There are 4 ways to turn a row about zero (a turn may also mirror it). The second row of each pair is the first, turned, with some noise.
Some pairs, each with its turn after it:
[ 4 32  8 -2 40]
[-26  26 -14  32  -5] -> tenat

[ 14 -14 -44  12  -1]
[ 26 -15  17  36   7] -> rigat

[  0  21 -20 -12  11]
[  5 -17 -25  11   8] -> rigat

[28 28 17 -7 18]
[ -9  27 -37  11  -1] -> rigat

[29 -8  4 18 25]
[-25  -7  17 -26  -5] -> gotaz

[-48   4   4   7  34]
[10 57  1  2  6] -> tenat

[-13   5  21 -29  -9]
[  1   5 -34 -21  -3] -> tenat

[-28  18  -8 -10 -23]
[ -6  -7  30 -17 -25] -> timo

[18 -9  5 14 26]
[-27   4  16  12  14] -> tenat

[-6 -4  3  7 -7]
[-5  8 -8  1  7] -> gotaz

[-47 -22 -16  -8 -13]
[ 19 -27  16   7 -41] -> timo

[  7 -24 -37  16  -9]
[  3  42  23 -10   3] -> gotaz

[-12   9  50  -2   8]
[-17  26 -16 -41 -11] -> rigat

[ 32  25  30 -23 -22]
[-25 -31 -36  -8 -21] -> tenat

[22 20  0 -5 -9]
[ -8  24   8 -14  10] -> timo

[ 19 -18  32 -30 -14]
[ 22 -19 -26 -36   2] -> gotaz

[-20  26  25 -18 -13]
[ 13 -22 -32  22  -4] -> gotaz

[ 39  -4   0  24 -34]
[-13  28  27  29  23] -> rigat

[  6 -19   6  16  24]
[ 24  15   7  -1 -18] -> rigat

[ 22  36 -36 -35  -8]
[-15  49  38   9  -5] -> timo

[ 29  28  -2 -14   1]
[-14 -21 -21  23 -14] -> tenat

[-49  43  19  10 -49]
[-16 -32  40 -63 -23] -> timo

[-31 -33  19  16 -20]
[ -4  20 -27  -2  43] -> gotaz

[ 0 29 -4  6  5]
[-16   0  20  -3  16] -> timo

New pairs. What belongs after each?
[-30  -3  27 -11  37]
[-16  48 -18  -8  17] -> tenat

[ 19  -1 -12 -13  48]
[-19  13 -10  46  17] -> timo

[  6  11  23   3 -34]
[-33  15  11  -7  19] -> rigat

[ -5 -23 -11 -11 -39]
[ 30 -27   4 -24   6] -> tenat

[-20   8   7  44  25]
[-11  38  31   6 -16] -> tenat

[ 8  4 13 10 30]
[-28  16   5  10   5] -> tenat

[-57  15  10 -14  21]
[  4 -31  -1  48  35] -> gotaz

[-58 -11 -27  18  11]
[ 16 -52  30  24 -18] -> timo

[-49  10  42   9  31]
[-28 -41 -15  32  40] -> gotaz

[  8  32  22 -38 -26]
[-36  30   4 -33 -20] -> timo

[ 17   2  27  46 -18]
[-43  18 -33 -17  -9] -> gotaz

[-3  8  3 37 -3]
[  9 -19   8 -13  24] -> timo

[-27 -37   7  27 -24]
[  8  -4  52 -27   2] -> rigat

[-31 -19  14   6  39]
[-10 -43 -18  29  -3] -> timo

[ 15  14  24  11 -14]
[-16  28   1  -3  16] -> rigat

[49 18 19  0 -5]
[-13  37 -16 -22  30] -> timo

[ -7  35 -15 -18 -14]
[ 20  -2  -5  29 -25] -> gotaz

[ 10 -27  -5   4  43]
[-14 -13  40 -24  19] -> gotaz

[ 13  26  17 -22 -20]
[ 13 -16 -25   1 -28] -> gotaz

[  1  15 -14  30   9]
[-27  13  14  14 -13] -> gotaz

[-18  15 -13  30 -12]
[ 17  11  22   3 -29] -> tenat

[ 24  15  21   4 -46]
[  5  25  -1 -53   3] -> timo

[-2 -9 36 27 10]
[ 11  36   9 -28  -5] -> rigat

[23 13 28  6 18]
[-24 -29  -7 -16 -14] -> gotaz

[  8 -50 -24  11  12]
[ 8 -9 38  1 45] -> tenat

[ 12 -20  24  19 -12]
[-17   7 -21 -26   9] -> gotaz

[ 15  24   5   6 -11]
[ -7   0 -13   3 -29] -> gotaz

[ 47   5  31 -18 -20]
[-12  43 -31 -30   8] -> timo

[17  1 48 -9 22]
[-51   9 -20 -14   8] -> tenat

[ -5  25 -11  -4  28]
[ 17  -8 -35   0   4] -> rigat

[ 19 -35  22  10   5]
[-26 -10  18 -21  26] -> tenat

[-18  25   6  21   1]
[-11 -23  19 -15  13] -> timo

[ 19 -32  30  35  19]
[ 23  49  22  -7 -20] -> rigat

[-11  15  11  -9  16]
[ -3 -23   1  13   1] -> gotaz

[-41  46  -8   5  43]
[  6  59 -14  36 -21] -> tenat

[ 24  20  -7   3 -24]
[  2  14 -11  -3 -36] -> gotaz

